The rows are grouped in 2 different ways at once. Each group adds its own fixed numbers to the row, and there is some noise. The rows also spread widely along 4 directions, which tell nothing about the answers.
Some rows, each with its group in each grouping after it:
[+1.35 +0.51 -0.96 +0.29 +1.65 +1.03 +1.35 -0.21 -0.59 -1.52 +1.55 -0.02 +1.98 +1.29 +2.43 +2.17 -1.38 -2.35 +2.31] -> (1) tekad
[+1.12 +0.90 -0.06 -2.19 +2.19 +1.21 +2.13 +0.84 -0.15 -1.04 -0.88 +1.17 +0.81 +1.25 +2.15 +1.38 -1.37 -3.14 +1.54] -> (0) miba
[+0.21 -1.93 +0.02 -0.25 +0.19 -0.05 +0.99 -1.61 +0.21 +1.00 +2.52 -1.45 -1.64 -3.37 +3.19 +0.43 -4.13 +0.07 +3.08] -> (3) tekad
[-3.43 +0.25 -0.06 -0.87 +0.56 +0.91 +4.53 +0.46 +1.33 +0.71 +0.37 -0.85 +4.86 -0.15 +4.92 +2.06 -2.18 -1.68 +3.41] -> (3) gifeg
[-0.47 +2.05 +0.36 -0.63 +0.76 +1.89 +2.23 -1.85 +1.09 -2.74 +0.54 +1.81 +3.71 +0.35 +3.20 +2.07 -1.82 -2.76 +1.68] -> (5) gifeg
[-2.40 +1.21 +1.44 -0.41 +1.13 +0.00 +2.65 -1.98 +0.88 -0.04 -0.06 -0.51 +1.41 -0.55 +3.11 +0.46 -2.48 -1.44 +2.15] -> (5) miba
[-0.96 -0.93 -1.62 +0.07 +3.13 +0.23 +2.40 -2.58 +1.76 -1.18 +2.05 -0.77 +4.13 +1.24 +3.64 +3.09 -2.77 -1.24 +4.38] -> (1) gifeg
[+2.25 +2.20 +2.30 -1.41 -0.96 +1.44 +0.47 +2.00 +0.08 -2.40 -2.08 +1.11 -2.07 +0.95 +1.03 +1.02 -0.60 -4.07 +0.55] -> (2) miba
[+1.24 +1.70 +0.35 -1.40 +1.19 +1.85 +0.99 +1.28 -0.95 -2.14 -1.04 +2.88 +0.54 +1.27 +1.75 +2.43 -0.84 -3.70 +1.87] -> (0) miba
[+1.50 +0.84 +0.19 -2.19 +1.10 +0.91 +1.88 -0.46 +1.03 +1.64 +0.48 -0.68 +0.07 -0.01 +2.71 -0.02 -2.03 -0.32 +1.38] -> (4) miba
[+0.76 +2.04 -0.44 -2.11 +1.90 +0.36 +3.04 +2.59 +1.14 -1.85 -1.59 -3.02 +1.92 +1.61 +2.98 +0.17 -0.24 -2.19 +0.37] -> (2) gifeg
[+1.97 +0.74 +0.50 +0.08 +0.75 +4.26 -1.79 -3.03 +0.08 -0.88 +1.38 +4.06 -0.04 -1.10 +2.00 +3.08 -2.69 -1.40 +4.80] -> (4) miba
[-0.98 +2.12 +0.05 -0.14 +1.39 +1.03 +2.73 -0.72 -0.71 -1.87 +1.31 -0.23 +2.40 -0.71 +3.04 +0.49 -1.16 -2.55 +0.49] -> (5) tekad
[+2.20 -0.45 +0.98 -0.63 +0.95 -1.51 +0.49 -0.71 +1.95 +0.44 +1.47 -1.06 -1.52 +0.79 +0.27 +0.41 -2.62 -0.64 +1.07] -> (1) miba
[+2.04 +1.27 -2.03 -3.57 +2.32 +0.31 +1.29 +1.69 +1.73 +0.74 +0.79 -2.11 +1.56 +1.96 +2.89 -0.74 -0.19 +0.05 -0.15] -> (4) gifeg
[-1.66 +0.66 -0.73 -1.43 +0.90 +0.96 +4.23 +1.86 +1.04 +0.11 +0.49 -0.53 +4.51 +0.61 +4.13 +1.47 -1.46 -2.00 +0.97] -> (3) gifeg
[-0.02 +1.22 -0.24 -0.07 +0.01 +2.78 +2.90 +1.22 -1.23 -0.95 +0.84 +1.37 +2.50 -0.76 +3.91 +2.55 -1.72 -2.46 +2.17] -> (3) tekad

New rows, each followed by its group in each grouping:
[+0.00 +0.93 +1.45 +0.58 +0.60 +0.64 +1.05 -1.48 +0.92 -0.29 +0.72 +1.87 +0.26 +0.51 +1.48 +2.72 -1.82 -2.58 +3.45] -> (1) miba
[+2.71 +3.03 -1.12 -3.02 +1.39 +0.50 +2.22 +4.25 -1.02 -2.28 -1.85 +0.40 +0.00 +2.05 +1.69 +0.46 +1.43 -3.47 -1.78] -> (0) tekad
[-1.11 +0.86 +3.07 -0.15 -2.41 -0.26 +4.10 -0.33 +2.48 +1.05 +0.45 -0.32 +1.23 -2.82 +3.46 +1.81 -2.68 -2.09 +0.75] -> (3) gifeg
[-1.02 +2.22 +0.81 -2.03 +1.16 -1.31 +5.68 +1.57 -0.14 -0.15 -1.48 -2.44 +1.39 -0.06 +3.22 +0.31 -0.70 -4.05 -0.52] -> (0) tekad
[+0.44 +0.35 -1.24 -0.61 +1.83 -1.22 +1.80 -0.06 +2.00 -0.92 +0.64 -1.66 +1.63 +2.28 +1.58 +1.57 -1.05 -1.09 +0.43] -> (1) gifeg
[-2.02 +0.17 -3.66 -0.57 +4.84 +1.24 +3.31 -1.23 -0.63 -1.41 +2.47 -2.16 +4.85 +1.64 +4.61 +0.74 -0.95 -0.45 +3.14] -> (5) tekad
[-0.12 +2.23 -1.28 -2.22 +2.64 -0.84 +3.68 +3.22 -0.74 -0.78 -1.11 -2.08 +1.12 +1.08 +3.49 +0.36 -0.08 -3.15 -0.78] -> (0) tekad
[-1.64 +1.15 -0.05 -1.55 +2.19 +0.23 +4.12 -1.14 +1.31 -1.34 -0.28 -0.51 +3.03 -0.83 +3.85 +3.18 -2.69 -2.40 +2.17] -> (0) gifeg
[-1.59 -0.87 +1.65 -0.27 +0.11 +1.93 +2.36 -0.99 +0.92 +1.66 +1.34 +0.93 +1.28 -1.39 +4.11 +2.26 -3.71 -1.56 +4.50] -> (3) miba
[+0.14 +2.29 -0.89 -2.71 +3.07 +0.65 +3.01 +4.13 -0.21 -1.36 -1.74 +0.21 +2.53 +3.50 +2.14 +0.74 +0.36 -3.92 -0.07] -> (0) miba
[+0.99 +0.88 -0.24 -2.97 +0.94 +1.07 +1.56 +2.95 +0.06 -1.56 -1.39 -1.27 -1.01 +2.47 +1.91 -0.53 -1.43 -2.32 +0.43] -> (2) miba
[+0.87 -0.71 +0.59 -0.66 +0.90 +0.74 -1.29 -5.49 +1.14 -0.88 +2.27 +0.66 -1.54 -2.64 +1.31 +1.20 -4.65 -0.17 +3.79] -> (5) miba
[+0.89 +2.24 -0.29 -3.35 +2.20 +0.38 +2.67 +4.14 -0.19 -0.81 -2.52 +0.82 +1.30 +3.44 +2.10 +0.64 +0.26 -4.07 -0.98] -> (0) miba
[+0.87 +1.96 -2.21 -1.06 +0.09 +2.62 +1.40 +3.15 +0.45 -1.69 -0.33 +1.88 +3.62 +1.83 +2.89 +2.27 -0.36 -2.97 +0.86] -> (3) gifeg
[+0.44 +3.18 -1.56 -3.38 +2.05 -0.12 +3.50 +4.40 +0.52 -1.45 -1.64 -0.27 +3.56 +3.62 +2.71 +1.12 +0.59 -3.34 -1.39] -> (0) gifeg
[-0.79 +2.52 -0.73 -1.18 +0.83 +0.15 +2.46 -0.46 +1.09 -1.86 +0.18 -0.32 +3.30 +0.47 +2.58 +0.70 -1.41 -2.41 +0.47] -> (5) gifeg
[-0.17 -0.63 -1.95 +0.31 +3.23 +0.27 +3.46 +0.18 +0.13 -0.44 +1.72 -1.85 +2.75 +1.49 +3.56 +1.35 -1.05 -1.43 +2.75] -> (1) tekad
[-0.47 +0.73 -0.19 +0.39 +1.26 -0.43 +2.29 -0.25 +1.66 -1.44 +0.18 +0.06 +3.40 +1.20 +2.43 +2.70 -1.40 -2.59 +2.16] -> (1) gifeg
[+0.95 +1.36 +1.38 -1.13 -1.69 +2.84 +1.70 +2.35 -0.09 -0.62 -0.97 +3.28 +1.04 +0.88 +2.30 +2.13 -0.87 -3.67 +1.34] -> (3) miba
[-1.78 +0.83 +1.60 +1.41 +1.10 +0.68 +3.11 -1.61 +0.80 -0.50 +0.51 +1.28 +2.37 +0.83 +3.53 +3.56 -2.07 -2.98 +3.20] -> (1) miba
